There are 9 hidden switches. A switch that is on adds its own fixed numbers to the row, and there is some noise. The rows also spread widely along 16 directions, which tell nothing about the answers.
In the rows, zero is written as 128.
Known rows, each followed by its switches (1 for on, 0 for off):
[167 108 105  91  83 144 156 120 135 182 161 160 101 148 114 143 203 109
 156 179 157  91 163 152 116 149  86 117 168 102 169  89 132 131 150 103
 161 116 151]
0 0 0 0 0 0 1 0 1
[136 129 118  96 124 135 119 129 168 116  85  97 111 118 145 107 195  78
 132 139 150  93 163 122 122 120 125 134 162 124 119 111 104 118 153  92
 117 157 157]
1 1 0 0 0 1 1 0 1
[126 107 108 111 112 109 139 111 158 168  50 129 127 125 158 148 171 118
 142 153 129  95 167  90 125 140 112 146 171  94 140 118 142 164 151 130
 105 166 116]
1 0 1 1 0 0 1 1 1
[118 103 188  59 139 148 125 151  85 119 130 213 178 198  74 191 108 163
 115 132 114 124  76 107 165 162 151 131 115 146 153 102  96 134 101 170
 149 101  88]
1 1 0 0 0 0 1 1 0
[ 95 110 112 146 126 116 139 145 149 120  31 154 125 149 136 132 111 116
 140 129 133 134  88  93 169  55 169 124  93 151 128 126 122 184 156 109
 132 153 193]
0 0 1 0 0 0 1 0 1
[179 185  42 115  92  99 159 190 149 120 120  81 121 147 112 149 151 110
 134 142 120 116 127 125  93 178 164 105 114  51 104 123 115 117 186 102
 170 156 137]
0 0 0 1 0 1 1 0 1
[126 124 185 134 138  79 128 136 127  63 141 180 129 127  74 113 124 137
 167 132 114 159  96 162 179  89 155 188 180 122 109 100 114  84 111 116
 116 151 139]
1 1 0 1 0 0 1 1 1
[155 140 142  99  98  89 164 161  97 150 118 154 130 157 130 174 112 175
 149 147  97 116 135 128 124 141 177 104 149 109 125  79  95  88 137  99
 141 143 140]
0 0 0 0 0 1 1 0 1
[159 135 170  44 154 197 115 115 155 127 188 183 151 129 115 143 155  86
 111 188 118 129 131 179  78 183 104 127 144  90 137  69  73 106 153 136
 142 116 122]
0 0 1 0 0 0 0 1 0
[125 105 136  94 140 166 130 110 147 140 101 173 150 139 136 155 120 138
  90 152 108 121 100  99 134 167 139  90 107 128 150 113  81 149 138 150
 136 131 132]
1 0 1 1 0 0 0 1 1
[130 128 207  80 127 156 130 118 173  97 105 136 133 120 116 171 155 131
 178 187 135 116 147 149 149 157 110 135 140  80 120  44  95 132 136 141
  88 143 139]
1 1 0 0 1 0 0 1 1
[114 120 118 143 153 148 142 118 146  70 146 155 161 129  54 116 115 143
 101 116  89 172  82 128 201 167 147 128  82 123 107 176 107 133 114 186
 165 115 110]
1 0 1 0 1 0 1 1 1
[128 123 135  62 103 183 118 141 126 144 126 132 149 173 107 173 172  95
 119 157 191  98 147 117 141 134 127 109 120 116 162  63 111 141 147 105
 148 103 141]
0 0 0 0 1 0 0 0 1
[ 80 124 151 126 149 138 112  96 140 102  66 141 160 119 143 175 144 141
 162 119 105 142 148  88 137 125 125 157 100 126 161  91 109 123 101 155
 105 126 112]
1 0 1 0 0 0 1 0 0
[147 118  95 108 152 152 112 113 129 159 107 161 181 128 145 126 134  97
  69 158 131 133 158 109  90 145 145 136 165  79 129 125 108 132 169 121
 146 159 103]
0 1 1 0 0 1 0 0 1
[154 121 122 109 110 122 133 109 150 168 107 105 113  94 173 141  94 192
  87 116  85 111 109  57 120 157 113  64 143 141 144 120 139 120 153 159
  83 119 101]
0 0 1 0 1 0 1 0 1
[123 129 203 132 146 131 113 123 157  63 108 152 144 117 124  99 115 105
 142 171 156 151 115 131 168  75 168 147 159 109  87  55 100 116 164  79
  80 168 191]
1 0 0 0 1 0 1 0 1
[134 148  41 174 129  85  89 143 124  96 150 149 114 129 122  59 180  64
  86  81 158 150 108 121 123  92 188 149 150 163 140 149 118  68 120  73
 175 126 162]
1 1 0 1 0 0 1 0 0
[172 177  62 129  84 125 158 167 141 117 162  94 100 127 109 145 110 172
 152 108 134 146 107 132 162 129 147  91 115  89 146 142 128  78 166  98
 176 110 154]
1 0 1 0 0 1 1 0 1
[144 106 147 174 121 144 158  92 116 103 180 189 118 120  98 124 109 212
 152 152  95 146  96 113 174 167 115  67 115 148 156 131  96  97 108 145
 138 120 149]
1 0 0 0 0 0 0 0 0
[114 109  52 178 138 107 144  87 149 163  68 146 149  87 177 160 107 166
 116 117  50 153 130  66 105 146 132 132 104 112 161 166 108 137 119 176
 139 152  93]
1 0 0 0 0 0 1 1 1
[127 116 166 130 113  85 105 155 113 101  97 176 131 167 107 130 120 126
 147 146 157 120  61  80 138  90 143 147 157 116 130  79 145 148 149 129
  88 147 134]
1 0 0 0 0 0 0 0 1
[104  93 149 131 120 124 143  93 152 141 157 158 119 107 104 135  84 175
 112 107 115 150  75 114 195 100 115  98 105 157 157 101 143 115 127 159
 120  72 166]
1 1 0 0 0 0 1 0 0
[122 139 147 109 118 109 131 146 119 129  90 129 157 140 110 182  97 160
 166 136 157 139 146 108 164 109 116 185 158  75 128 119 180 150 150 150
  98 137  84]
0 0 0 0 0 0 1 1 0
[164 152  86 163 115 115 127 137 122 109  82 136 119 125 150 139 162 161
 190 150 106 114 151  84  93 169 109 136 162  93 148 163 120 126 132 130
 122 192  86]
1 0 1 0 0 0 0 0 0
[143 121 170  65 147 129  95  91 181 150 165 175 102  88 159 127 129 113
  91 131  91 130  75 133  76 136  95 133 166 146 153  77 110  92 131 175
  89  93 121]
1 0 0 1 0 1 1 0 0
[111 112 102 110 152 129 147 113 166 110 166 128 154 105  66  84 141  59
 121 125 100 154 148 178 157  78 118 198 174  89 101 160 115 110 160  97
 169 159 137]
1 0 1 1 0 0 1 1 0
[118 142  98 164 163 101  81 108 139  84  79 140 166 107 157 126 144 127
 109 109  81 150 103  44  75 178 135 152 114 105 136 129 122 115 122 183
  89 148  65]
1 0 1 0 0 0 1 1 0
[143 147  98 126 125 140  93 137 138  83 111 125 133 134 132 148 181 118
 164 123 108 115 104  58  76 152  97 141 121 115 171 110 105 111 129 139
 122 146  84]
1 0 0 0 1 0 1 0 0
[116 121 121 134 134 178 130 127 171  69  59 103  96 109 113 122 158 130
 197 136 140 118 137 123 189  81  89 144 128 167 133 193 108 167 123 124
 128 178 139]
0 0 0 0 1 0 0 1 1
[130  93 131 152 156 136 120 102 119  83 141 137 164 124 102  50 122 129
  62 125 123 126 116  67 166 128 149  92 156 153  96 150 103  98 158  95
 111 160 142]
1 1 0 0 0 1 1 0 0

New rows. What belongs after each?
[156 155 138 138 134 115 104 146 112  96  62 177  96 134 167 127 156 169
 145 124 115 129 120 115 134 157 179 120 150 196 132 161  93 112  75 143
 121 154 111]
0 0 1 0 1 0 1 0 1
[134  92  78 147 118 132 158 112 153 150  92 147 147 131 111 134 134 128
 132 157 109 123 125  79 147 123 108 130 139  83 136 152 131 178 168 141
 151 166 123]
1 0 0 0 1 1 1 0 1
[186 166 130  80 119 168 130 140 149 135 145 154 127 118 172 200 100 182
 136 154  95 130  97 113  76 177 137  79 118  96 183  63  61  76 152 118
 140 122 124]
1 1 0 1 0 0 1 0 1
[113 129 132  97 123 129 155 130 154 163 109 148 113 110 145 166  87 145
 155 122 111 149 134 168 166  63 144 157 143 135 147 135 111 116 129 112
 151 127 159]
1 0 0 0 0 0 1 1 0
[ 96 117 118 127 113 105 174 104 181 142 119 105 130  89 130 161 100 132
 155 128  69 147 132 134 143  74 135 128 108  93 142  64  94  97 155  98
 136 135 189]
1 0 0 1 0 0 1 0 1
[130 145 110  98 120 107  99 143 119 175 123 170 149 152 147 157 101 129
  50 109 162 146 107 114 144 150 197 120 139 122 140 107 141 120 126 149
 139  88 112]
1 0 1 1 1 0 0 1 0
[167 144  73 140 137 171 159 101 194 125 163 132 138  75 114 133 112 135
 135 158  84 172 134 158 133 152 100 138 137  51 136 164 108 123 171 141
 172 153 119]
1 0 1 1 1 0 1 0 1
[124  92  91 131 131 174 177 102 164 151 107 130 160 111 119 135 121 116
 123 170  82 125 165 125 147 116 130 102 123  93 127 137  58 147 166  87
 179 185 167]
1 1 0 0 1 0 0 0 1
[113 127  99 135 107 142 125 159 120  79  70 137 151 178  82 154 164 118
 187 130 177 129 121  85 194  85 138 166 118  99 156 130 139 160 146  97
 156 153 129]
1 0 1 0 1 0 1 1 1
[143  99  90 100 139 120 144 115 176 171 137 154 122 109 111  93 125  90
  58 139  68 127  91 143 116 152 122 123 158 112 100 184 114 160 155 184
 159 141 116]
1 0 1 0 1 1 0 0 1
[134 106  61 151 117 125 165 111 156 189  88 154 145 119 150 141 125 130
 112 165  93 130 155 109 129 161 141 105 126  72 125 150 115 171 163 136
 160 167 141]
1 0 1 0 1 0 0 1 0
[126 107 112 143 131 174 138 115 127 108  69 152 183 154 118 163 149 141
 172 181 109 113 148  50 124 155 101 119 117  70 154 117  95 171 160 119
 136 192 105]
1 0 1 0 1 0 0 0 0
[103 107  95 143 119  86 156 113 152 114 152  98 125  92 102 106 101 137
 142  89  58 144  99  93 145  60 113 134 133 118 134 122 119  76 158 102
 134 138 150]
1 0 0 0 0 1 1 1 0
[ 84 138 148 139 141 127 112 106 151  47  97 117 115 106 102 129 189 122
 199  97 113 146 141 134 167 101 116 176 112 159 150 118 102  89  77 139
 121 125 133]
1 0 1 0 0 0 1 0 1
[128  97 125  98 107 114 168 139 109 200  74 184 126 148 152 191  90 185
 152 137  75 114 135 110 146  96 144 125 156 153 160 138 104 146 117 121
 154 151 120]
0 0 0 0 1 0 1 1 0
[142  88  94 133 111 104 135 135 153 137 160 211 115 153  83 104 148  87
 115 157 124 134  35 122 128 112 123 127 122 105 150  97 129 154 169 136
 165 115 175]
1 1 0 0 0 0 1 1 1
[123 118  94 105 102 139 111 116 162 127 100 106  61 117 160 115 200 114
 162 100 127  84 105  76 107  90  80  87 119 194 190 101 120 106 136 101
 117 109 172]
0 0 1 0 0 1 1 0 0
[101 108 110 160 147 107 124  89 192 114 100 152 141  84 136 113 147  71
 127 149  95 160 118 125 111  82 140 157 120  98 127  58 103 129 153 115
 122 151 182]
0 1 0 1 1 0 1 0 1
[126  95 166 115 127  80 123 104 147 133 102 174  77 104 165  82 199  94
 142 140  68  96 133 139  98 104 145 134 195 198 124  87  65  87  90  98
 104 165 171]
1 0 0 0 1 0 1 0 1
[148 168 138  67 135 122 118 147 163 132 156 157 134 136 113 172 120 120
  94 139 132 149  87 163 119 200 152 139 112  79 118  94 127 117 137 196
 133  80 107]
1 0 0 1 0 1 1 1 0
[125 143 121  94 120 164 130 133 151 116 149 171 145 155 102 163 170  86
 137 156 163 152 124 170 147 145 161 135  84  84 156  58  92 116 141 113
 179  90 179]
1 0 1 0 0 0 1 1 1
[116 106 129 126 123 121 147 145  86 128 112 171 174 159 106 166  78 170
 135 125 106 141 114  98 165  82 171 133 140 116 153 114  87 103 132  87
 162 157 127]
1 1 0 0 0 0 0 1 1
[126  93 113 192 150  95 148  94 122 112 146 223 153 117  92 109  82 172
 106 134  67 187  74 113 171 117 166 130 129 137 126 151 108 120 112 158
 158 140 131]
0 0 0 1 1 1 1 0 1
[115 136 153  71 121 117 142 124 171 160 141 134 103 102 144 163  92 137
 112 110  99 148  98 165 144  95 153 119 117 139 140  78 100  89 130 143
 133  81 171]
1 0 0 0 0 1 1 0 1
[128  76 110 151 114 129 156  63 167 179 145 183 147 103 122 139 137 131
 133 181 127 150 143 115 154 122  98 133 147  53 156  71 143 144 166 138
 134 122 154]
1 0 0 0 1 1 1 1 1
[184 177  75 100 124 128  67 160 143 117 115 133  85 127 145 119 183 109
 102 105 173 123 100 122 100 182 118 162 167 151 142 201 163 137 107 197
 125 108  43]
0 0 0 0 1 0 1 1 1
[146 148  73 183 107 129 122 112 160  94 170 158 106 100 120 151 112 167
 168 115 120 181  56  98 141 102 117 118  94 107 200  98 126  88 134 133
 154  99 147]
1 0 0 1 1 0 1 0 1
[150 151 148 120 130  69  75 161 128  90 115 190 108 135 159 119 125 103
 146 123 133 144  49 107  79  61 170 178 188 133 149  63 112  78 140  89
  93 156 140]
1 0 0 1 0 0 1 1 1
[106  87 106 117 144 144 147 113 129 113 178 150 206 153  40 107 125  81
  71 135 105 152 111 109 164 114 146 142 120  80 112 115 101 122 164 120
 181 129 128]
1 0 0 0 1 1 1 0 1
[121 110  39 188  85 105 167 119 152 132 115 106 116 132 103 125 159 142
 148 128  97 111 102  60 135 165 108  62  65  94 153 125 135 150 161 137
 154 129 168]
1 0 1 0 0 0 0 0 0
[123 109  86 137 131 103 106 102 139 161  73 167 146 116 181 140 181  85
 131 144 105 126 161  88  73 110 140 176 169 103 163  94 102 122 125 111
 129 168 110]
1 0 0 0 1 0 1 1 1
[150 157 103  65 125 134  89 167 134 154 104 130 141 163 139 138 162  73
  62 129 179 103 124 120  89 180 157 120 137 112 121 114 141 147 155 150
 132 107 106]
0 1 1 0 0 0 0 0 0
[115 108 112 149 146 143 111 128 112  79  63 169 155 156 127 142 145 151
 134 131  95 123  90  44 134 142 153 109 101 154 151 145  66 135 107 139
 138 171 103]
1 0 0 0 1 1 0 1 1
[131  94 115 109 134 149 141  96 148 120 183 161 145 130  75 103 186  82
 108 152 107 121 128 138 127 150 101 135 146 116 143 114  92 111 136 124
 165 126 135]
1 0 0 1 0 0 1 0 1
[111  89 111 106 142 148 108 135 107 144  71 199 145 175 111 134 149 102
 116 131 162 114 112  94 154  96 120 171 150 170 156 182 144 192 121 150
 148 137  99]
0 0 0 0 0 0 1 1 0
[181 131 127  68 128 176 102 127 171 156 121 117 126 113 176 103 138  95
  61 169 138  89 116  90  74 163 115  78 178 105 122 107 100 137 200 113
  96 155 127]
1 0 1 0 1 0 0 0 1
[183 131  78 139  63 119 155 133 151 164 136 149  30 120 160 127 167 180
 166 136 121 101  90 112 134 141 114  36 125 172 185 110 123 109 136 107
 148 101 190]
0 0 1 0 1 0 1 0 1
[168 139  90  84 146 153 122 133 147 198  81 177 149 116 208 157 101 131
  69 147  87 131 145 121  79 164 178 113 159 112 138 147  73 128 150 123
 157 159 109]
1 1 1 0 1 0 1 1 0
[144 134 136 115 160 180 118  93 152 103 178 148 167 104  91 123 131 126
  97 145 124 161 144 145 152 186 105 153 143  95 120 159 119 120 125 180
 139 117  78]
1 0 0 0 1 0 1 0 0
[183 155  93 133 141 160  95 123 136 146 180 227 126 120 143 145 101 137
 117 148 156 183  78 149 103 138 117 167 155 100 180 161 141 124 137 173
 163 103  94]
1 0 0 0 0 0 1 0 0
[129 134 155  67 133 115  84 123 149 144 169 136 111 109 136 121 127 113
  46  93 142 130  82 138 123 146 145 117 146 161 138  88 126  79 111 170
 103  61 117]
1 1 0 0 0 0 0 1 1
[132 129 105 151 119 146 117 117 149  90 198 176 127 138  77 106 173  77
 133 156 173 158  90 156 140 126 132 130 102  95 151  73 110 107 143 116
 169  95 187]
1 0 0 0 0 0 0 0 1
[133 108 111 129 108 144 112 143 111 100 137 186 132 175  78 122 171  98
 166 149 189 127 102 112 168  65 125 161 165 114 168 112 124 128 144  80
 167 145 145]
1 0 0 0 1 1 0 1 1
[125  95  82 100 141 124 138 116 124 186 147 183 152 121 100 161 112 122
 113 113  52 138 113 134  87 116  83 182 160 123 171 183 121 139 113 188
 184 130  53]
0 1 0 0 0 0 0 0 0
[179 126 127  95 116 115 111 125 118 163 186 185 147 144 123 128 152 106
  80 163 147 123 115 123  81 182 129 136 186  76 141  81 136 106 155 144
 128 111  97]
1 0 0 0 0 0 1 0 1
[122 106 102 135 123 186 119  86 114 158  81 129 157 123 159 160 148 166
 117 131 167 114 199  71 169 140 116 116 151 142 180 164 119 140 107 128
 133 139  89]
1 0 0 0 1 0 0 0 1
[117  85  90 101 143 124 170 111 151 183 121 174 178 139  76 128 131  89
  63 150  79 143 146 160 161 172 146 162 142  78  92 182 121 183 138 186
 190 139  97]
1 0 1 0 1 0 1 1 1
[158 109 112 148 139 180 108  98 167  93 150 180  96 117 132  70 185  97
 119 168 135 121  83 105 116 145 105  75 114 172 147 117  88 133 146 115
 134 131 185]
0 0 0 0 1 0 1 0 0
[151 165 112 165 111 124  92 139 127  83 114 155  93 117 148 131 135 160
 192 118 196 164 105 113 160  64 134 157 152 133 179 112 160  92 135  95
 114 122 145]
0 0 1 0 0 0 1 1 1
[153 122  79 124  88 101 152 123 139 166 122 111 126 126 126 163 155 149
 162 143 109  96 148  72 101 158  69 134 166  67 167 118 161 134 162 138
 120 147  83]
1 0 0 1 0 0 1 0 0
[156 125  82 117  82 104 169 127 175 159 134 136  61 106 143 141 192 118
 200 150  89 104 135 158  97 113 102 115 143 106 170  83  90  92 144  89
 169 139 191]
1 1 0 0 0 1 1 0 1
[137 144  72 105 106 119  95 135 102 150 135  98 150 142 120 150 183 111
 114  90 170 113 178  83 115 137 106 174 176 116 168 139 176 103 117 135
 137 106  43]
0 0 0 0 1 0 1 0 0
[122 106  92 108 124 174 161 159 133 116  55 130 148 166 110 155 104 146
 141 136 111 105 102  78 174 100 138 107  98 139 140 190  84 180 163 104
 171 177 139]
1 0 0 0 0 0 1 1 1
[103 137 132 115 151 132  94 119 169 114 109 147 134 116 128 102 132  82
  61 109 191 165 109 158 191 115 188 142 111 141 107 117 140 130 131 148
 126  82 173]
1 1 1 0 0 0 1 1 1
[128 116 132 140 150  78 112 103 162 133 102 176  86  84 165  82 126 133
  98 111  81 142  90 128 120 122 146 129 164 189 116 149 126 111 107 159
  95 132 140]
0 0 1 1 0 0 1 1 0
[121  74 165  70 120 135 135 120  83 149 152 145 141 163  92 104 140 141
  66 110 119  80 129  98 167 132 132  91 181 202 135 145  97 101 105 117
 132 121 108]
1 0 0 0 0 0 0 0 1
[137 158 100 148 154 124 128 120 123 139 114 181 196 111 156 185  63 165
 105 131  69 201 130 121 109 146 196 157 119  64 140 121  85  98 125 152
 162 144  86]
1 0 1 0 1 0 1 0 1
[106 109 110 115 132  99 131 134 131 150  87 188 152 139 123 176 112 124
 148 123  56 145  91 109 107  93 139 176 134 106 161 119  96 141 117 157
 159 153  97]
1 0 1 0 1 0 0 1 1
[154 120 123  66 102 144 117 143 123 165 115 174 100 160 140 181 176 140
 158 133 128  83 107 103  98 150  88 126 149 151 202 113 118 133 113 150
 143 107  98]
1 1 0 0 0 0 1 0 0
[117 149  77 122 108 131 154 134 152 116 136  90 144 110 117 194 118 147
 174 103  52 149 117 100 111 107 125 129  77  87 177  86  76  77 136 114
 172 124 125]
1 0 0 0 1 0 1 0 1
[136 123  91 140 136 135  87  98 157  89 180 130 134 111 101  73 193  69
  94 125 129 130  88  92  86 154  91 125 132 109 151 100 123  97 148 144
 122 112 120]
1 0 1 0 0 0 0 0 1
[159 135  38 130 103 157 134 132 179 125 141  87  80 103 114  98 151 126
 113 105 149 116  98 116 162 134  93  88 128 133 159 195 140 126 163 124
 164 121 142]
1 1 1 1 0 0 0 1 1
[175 174 126 123 104  90  76 164 135 153  93 185  68 128 208 156  98 164
 120 124 182 141  53 111 104 121 171 119 158 147 166 106 152 120 126 157
  89 103 131]
1 0 0 0 0 0 0 1 1
[168 118  47 160 106 107 149 134 109 162 138 181 132 144 117 124 151 131
 122 146 106 132 128 111 112 147 141 130 156 108 149 161 122 133 135 124
 187 152 109]
0 0 0 0 1 0 1 0 1
[147 129 141  95 141 139 100  95 137 143 164 143 167  97 153 153 128 126
  93 142  97 135 138 105  61 161 113 133 164  81 160  56  91  69 142 138
 106 124  86]
1 1 0 0 0 0 0 0 1
[106 102  93 161 120 102 153 117 112 136  74 122 165 139 121 127 148 125
 145 136 120 116 184  77 150 110 139 150 153 101 125 141 128 138 143  94
 132 181 128]
1 0 0 0 0 0 1 0 0
[108 102 101 170 146 139 124  93 104 101 101 148 216 129 119 150 115 150
 150 137  88 148 144  22 111 111 107 155 133  65 170 104 116 116 161 106
 121 178  82]
1 0 1 0 0 0 1 0 0
